The rows come from 4 hidden closed curves, with some noise, and rows from the same curve form a group. Each curve winds through 6 dimensions. The rows are also pushed far along 4 directions, which tell nothing about the answers.
In the rows, zero is written as 128.
Known rows, each followed by its group:
[103 162 111 122 126 137  97  91 111  99 129 105 147 163 111 155 113 109
 121]
Z
[132 153 121 132 151 112 107  92  92 119 112 131 143 155 109 150  92 110
 125]
Z
[121 129 101 122 104 120  93 114  98 150 142 111 124 169 156 145  97 130
 105]
T
[173  97 133 158 168 119 154 162 167 183 135 170  99  73 178 104  97 141
 172]
T
[134 139 125 146 176 121 138 122  97 114 123 150 147 101 115 113 115 135
 135]
Z
[130 153 106 129 129 113 114 119 149  80  99 105 117 108  82 146 168 108
 137]
Z
[122 119 108 121  80 136 131 129 120 144 114 120 102 124 128 136 132 125
 152]
D
[ 97 107 136 123  78 154 128 154 159 153 145  99 112 131 189 131 112 146
 148]
Z
[132 128 138 120  96 116 132 109 144 143 128 140  99 129 122 139 117 115
 159]
B
[150 135 129 144 132 144 123 108 117 135 120 125 143 123  87 125 147 115
 104]
Z
[ 95 124 146 103 162 136 163 136 144 107 151 148 139 145 125 113 137 146
 121]
D
[115 123 109 128  92 114 127 113 118 141 107 120 112 143  99 141 135 146
 114]
Z
[123 111 115 155  86 129 120 130  61 186 116 147 135 177 164 133  74 133
  95]
Z
[ 92 121 169 139 142 154 139 155 110 125 154 102 176 145 152  74 138 143
  70]
B
[119 113 141 127 137 104 148 168 145 120 110 133 126 125 136 116 142 152
 112]
Z
[172 121 138 145 140  96 117 100  98 166  96 164 124 145 101 146  79 132
 122]
B
[146 106 138 137 170  87 119 126  48 174 133 179 164 132 142 114  92 173
  84]
B
[ 60 155 113  98  87 158 127 115 108  84 137  91 141 182 123 136 144  99
 128]
D
[187 108 138 143 136 110 106 139  75 187  64 135 129 156 124 148  77 147
 108]
D
[146  79 145 138 132 134 144 181 124 196 112 133 114 117 184 109  90 192
 133]
D
[119 132 118 143 150 116 162 128 110  97 143 184 145 104 120 123 142 138
 121]
B
[150  96 175 140 202 118 136 169 113 148 132 152 172 114 156  99 117 178
  82]
T
[130 118 134 148 159 114 123 116  62 154 136 161 169 144 129 118  93 171
  73]
D
[125 155 105 108 169 149 133 120 184  50 142 116 132  77  87 143 193 122
 156]
B
[133 118 105 138 153 125 129 151 123 147 156 144 114 124 182 122  98 155
 122]
T
[124 120 127 124  59 113 108 110 136 149 127 118 105 126 121 146 136 125
 128]
B
[111 140 117 131 160 102 139 104 104 115 138 171 148 176  95 142 122 132
  80]
D
[ 98 118 126 113 113 151 110 142  81 155 157 106 145 178 185 116  94 151
  97]
T
[153 129 127 129 103 123 110 125 117 119 113 132 127 100 115 140 151 105
 141]
D
[180 137  77 179 136  60 125  79  35 155  89 229 129 138  71 167  83 130
  93]
B
[124 157 118 137 133 115 120  98 107 101 112 140 143 126 103 146 123  98
 143]
T
[140 119 109 147 118 144 146 148 153 133 119 127 112  97 130 121 153 133
 134]
T
[130 130 154 104 129 152 119 139 127 102 125 103 142 114 120 125 153 116
 146]
D
[130  98 153 111  52 102  96 132 152 210 105 104  89 159 188 153  71 111
 171]
T
[124 112 147 125  96 130 116 137 103 165 138 115 132 120 169 111 110 141
 137]
B
[141 130 124 111 127 157 123 130 153 125 101  87 102 122 106 144 137 127
 170]
D
[149 100 128 117  69 121 124 149 217 148 145 117  66  39 168 133 156 132
 206]
B
[124 111 148 129 128 103 137 148 151 143 137 153 127 147 156 126 122 140
 104]
D
[117 182 100 115 145 174 105  86 180  36 153  65 149  74  61 137 217  79
 157]
T
[104 120 151 127  89 118 122 118 101 143 136 126 145 159 126 118 127 142
  83]
B
[155 128  82 167 116  99 118 112 104 156  95 150 106 105 114 150 104 136
 135]
Z
[ 94 131 119 105  59 176 140 149 190  98 131  70  76 111 152 130 153 107
 199]
T
[120 107 125 127  74 139 115 128 135 174 116 103 107 137 139 141 110 149
 136]
Z
[157 120 150 127 105 130  98 142 146 150  91  80 108 102 134 130 117 124
 160]
Z
[143 131 119 141 150  95 128 143 134 113  96 134 126 108 107 133 145 132
 117]
Z
[100 152 103 105 114 162 107  98  92 101 108  79 138 171  76 148 139 128
 123]
D
[112 107 132 142 144 121 157 160  47 149 116 172 150 184 155 112  82 177
  75]
T
[130 124 157 111  98 105  89 126 124 148 113 107 132 150 160 150  95 123
 138]
T
[128 130 133 123 144  90 118 114 137 139 130 157 138 139 131 146 117 114
 127]
T
[126 106 141 126  82 105 125 130 128 154 134 138 116 128 133 130 131 145
 115]
B
[143 125  89 125  77 138 124 118 149 144 108 108  80 100 114 145 139 125
 177]
D
[121 141 103 145 160 129 161 141 120  98 118 166 137 139 108 135 136 134
 109]
B

New rows, each followed by its group:
[166 140  66 148  85 110 111  92 118 143  91 137  87 107  84 166 133 102
 161]
D
[118 128 156  93 134 159 133 136 128 113 123 100 138 131 124 115 139 131
 148]
D
[134 148 116 145 114 134  91  96 100 133 122 100 137 140 125 144  96 112
 128]
D
[128 123 122 143 134 115 130 151 135 147 122 138 121 150 171 133  92 123
 119]
D
[140 143 128 140 173 146 142 118 141  92 141 136 163  96  81 109 179 116
 102]
Z
[171 124 112 168 179 112 152 147 175 138 120 159  97  25 139 114 126 132
 195]
Z
[144 129 151 119 178 138 146 135 131 105 133 137 149  94 109 114 149 134
 143]
D
[156 132 126 138 153 125 109 141 139 127 103 114 130 132 128 144 116 123
 118]
D
[119 140 102 128 132 115 137 121 148 120 125 146 110 153 120 146 116 117
 127]
D
[154 142  99 144 174 132 148 140 153  84 111 156 131  96 100 143 157 132
 133]
B
[113 117 111 119 113 130 143 137 109 150 106 133 113 167 133 134 108 144
 129]
D
[142 127 129 156 169  81 136 117  61 151 105 198 154 150 119 137  80 129
 109]
T
[140 133 111 138 129 112 120 114 120 121 144 148 127  80 120 128 142 123
 147]
B
[160 122 113 164 133 133 139 119 110 157 122 160 137 116 115 125 124 117
 111]
Z
[121 102 184 103  66 123  70 133  67 188  96  80 149 200 176 143  61 146
 104]
T
[116 169  80 133  84 142  93  85 153  87 126  99 117 144 103 170 147  57
 143]
Z
[128 128 103 147  87 129 109 128 127 155 122 130 114 148 163 154  91 114
 128]
Z
[133 131 123 146 114 145 132 139  86 123  92 133 138 162 118 146 105 133
 109]
B
[122 104 108 147  58 132 115 140 119 192 117 117  99 138 179 141  86 138
 141]
Z
[114 112 123 134  79 133 131 133  80 169  94 123 124 191 121 137 110 142
  91]
T
[151 101 133 120 130 111 123 143 148 157 147 138 113  69 163 117 130 152
 161]
B
[101 126 145 112 127 162 119 147 107 129 126  85 149 156 151 120 112 155
 114]
D
[122 131 111 140 110 140 144 137 123 115 110 130 121 115 124 129 137 125
 143]
T
[ 72 122 143 101  86 169 149 159 126 113 122 101 131 180 157 128 124 131
 131]
B
[115 115 123 120 104 149 150 167 186 123 124 107 101 120 160 125 146 131
 155]
B
[182 133 110 170 155 107 108 104 120 150 125 150 123  83 125 138  92 125
 141]
D
[131 112  99 152  96 108 121 129  97 174 106 145 113 138 137 142  95 157
 114]
Z
[124 123 120 112  86 141 117 142 155 127 113  95 105 131 132 147 143 133
 141]
B
[192 137  59 161  94 109 117 100 208 153  96 131  52  71  81 168 152  85
 184]
T
[169 112 130 151  88 115  76 135 100 204  72  97 107 172 166 161  49 130
 123]
D
[142 138  87 144 133 109 115 114  85 133 124 147 116 155 125 154  89 140
 111]
T
[112 122 130 111 109 118 127 107  77 159 109 135 125 207 113 147  82 142
 103]
D
[124 116 121 135 144 140 135 141 104 153 150 133 131 136 173 112  94 144
 123]
T
[111 125 137 107 112 132 135 110 142 134 137 130 115 145 117 135 120 129
 141]
D
[122  95 138 132  38 135  92 134 102 214 105  95 109 181 188 148  53 147
 129]
Z
[109 135 127 131 123 111 117 123  69 126  95 117 150 155 112 129 117 149
 100]
Z
[156 138 129 145 147 115  98 107 112 138 103 117 126 117 114 146  93 124
 148]
Z
[106 151  98 137 127  93 108  92  27 115  86 135 164 189  64 151 112 144
  62]
Z
[108 145  83 119  31 146 101  98 168 132 115  65  78 116 113 166 142 102
 182]
Z
[123 168 116  96  93 157 104  97 165  48 137  82 128  85  80 146 210  68
 169]
D
[120 129 105 132 208 111 142 151 143 100 182 167 148 106 160 114 136 159
  98]
T
[ 76 107 156  93  99 134 124 156 139 153 157 106 140 173 197 113 118 142
 117]
T
[131 117 146 143 157 128 118 155 105 150 120 120 157 160 168 120  82 152
  91]
D
[ 98 164 102 131 123 133 100  79  93 110 136  89 158 173  73 125 151  98
  76]
B
[144 133 117 163 143 116 133 128 171 122 143 130 120  86 109 115 167 123
 106]
B
[112 131 133 132 119 162 142 114 106 126 145 125 158 138 111 108 150 115
 105]
Z
[134 131 135 124 105 161  99 127 155 125 128  69 129 102 132 130 152 110
 147]
T
[ 82 131 121 111  91 149 128 135 112 126 120  94 133 194 132 134 130 126
 102]
B
[115 105 148 107  86 143 140 144 175 166 117 106 104 152 145 124 131 126
 144]
T
[107 138 102 102  68 139 117 106 134 141 103  90  88 173 107 161 112 109
 166]
D
[207 134  87 195 133  91 119 107 114 165  95 177 100  64 108 146  99 115
 145]
B
[ 98 147 134 117 100 155 117 122 109  95 119  95 151 131 112 132 148 108
 133]
T
[164 101 145 141 158  95 152 143 182 177 121 175 105  94 148 122 112 120
 164]
T
[139 108 125 135  70 122 118 148 105 176 102 127 103 135 167 135  93 123
 150]
D
[129 130 124 130  95 104 132  99 136 127 135 152 110 114 109 142 139 120
 137]
B
[109 102 151 108  83 120 125 130 139 179 118 120 117 174 147 131 112 117
 130]
T
[114 155 105 109 137 129 114  86 132 116 132 108 123 154  86 140 133  97
 143]
B
[160  99 149 140 112 108 126 151  83 162 108 156 136 119 155 120 110 140
 116]
D
[134 111 119 154 129 152 160 151 154 149 150 152 118  80 159 104 133 126
 156]
Z
[101 161  94 119 114 116 118  86 111 102 118 130 129 193  84 163 120 103
 109]
D
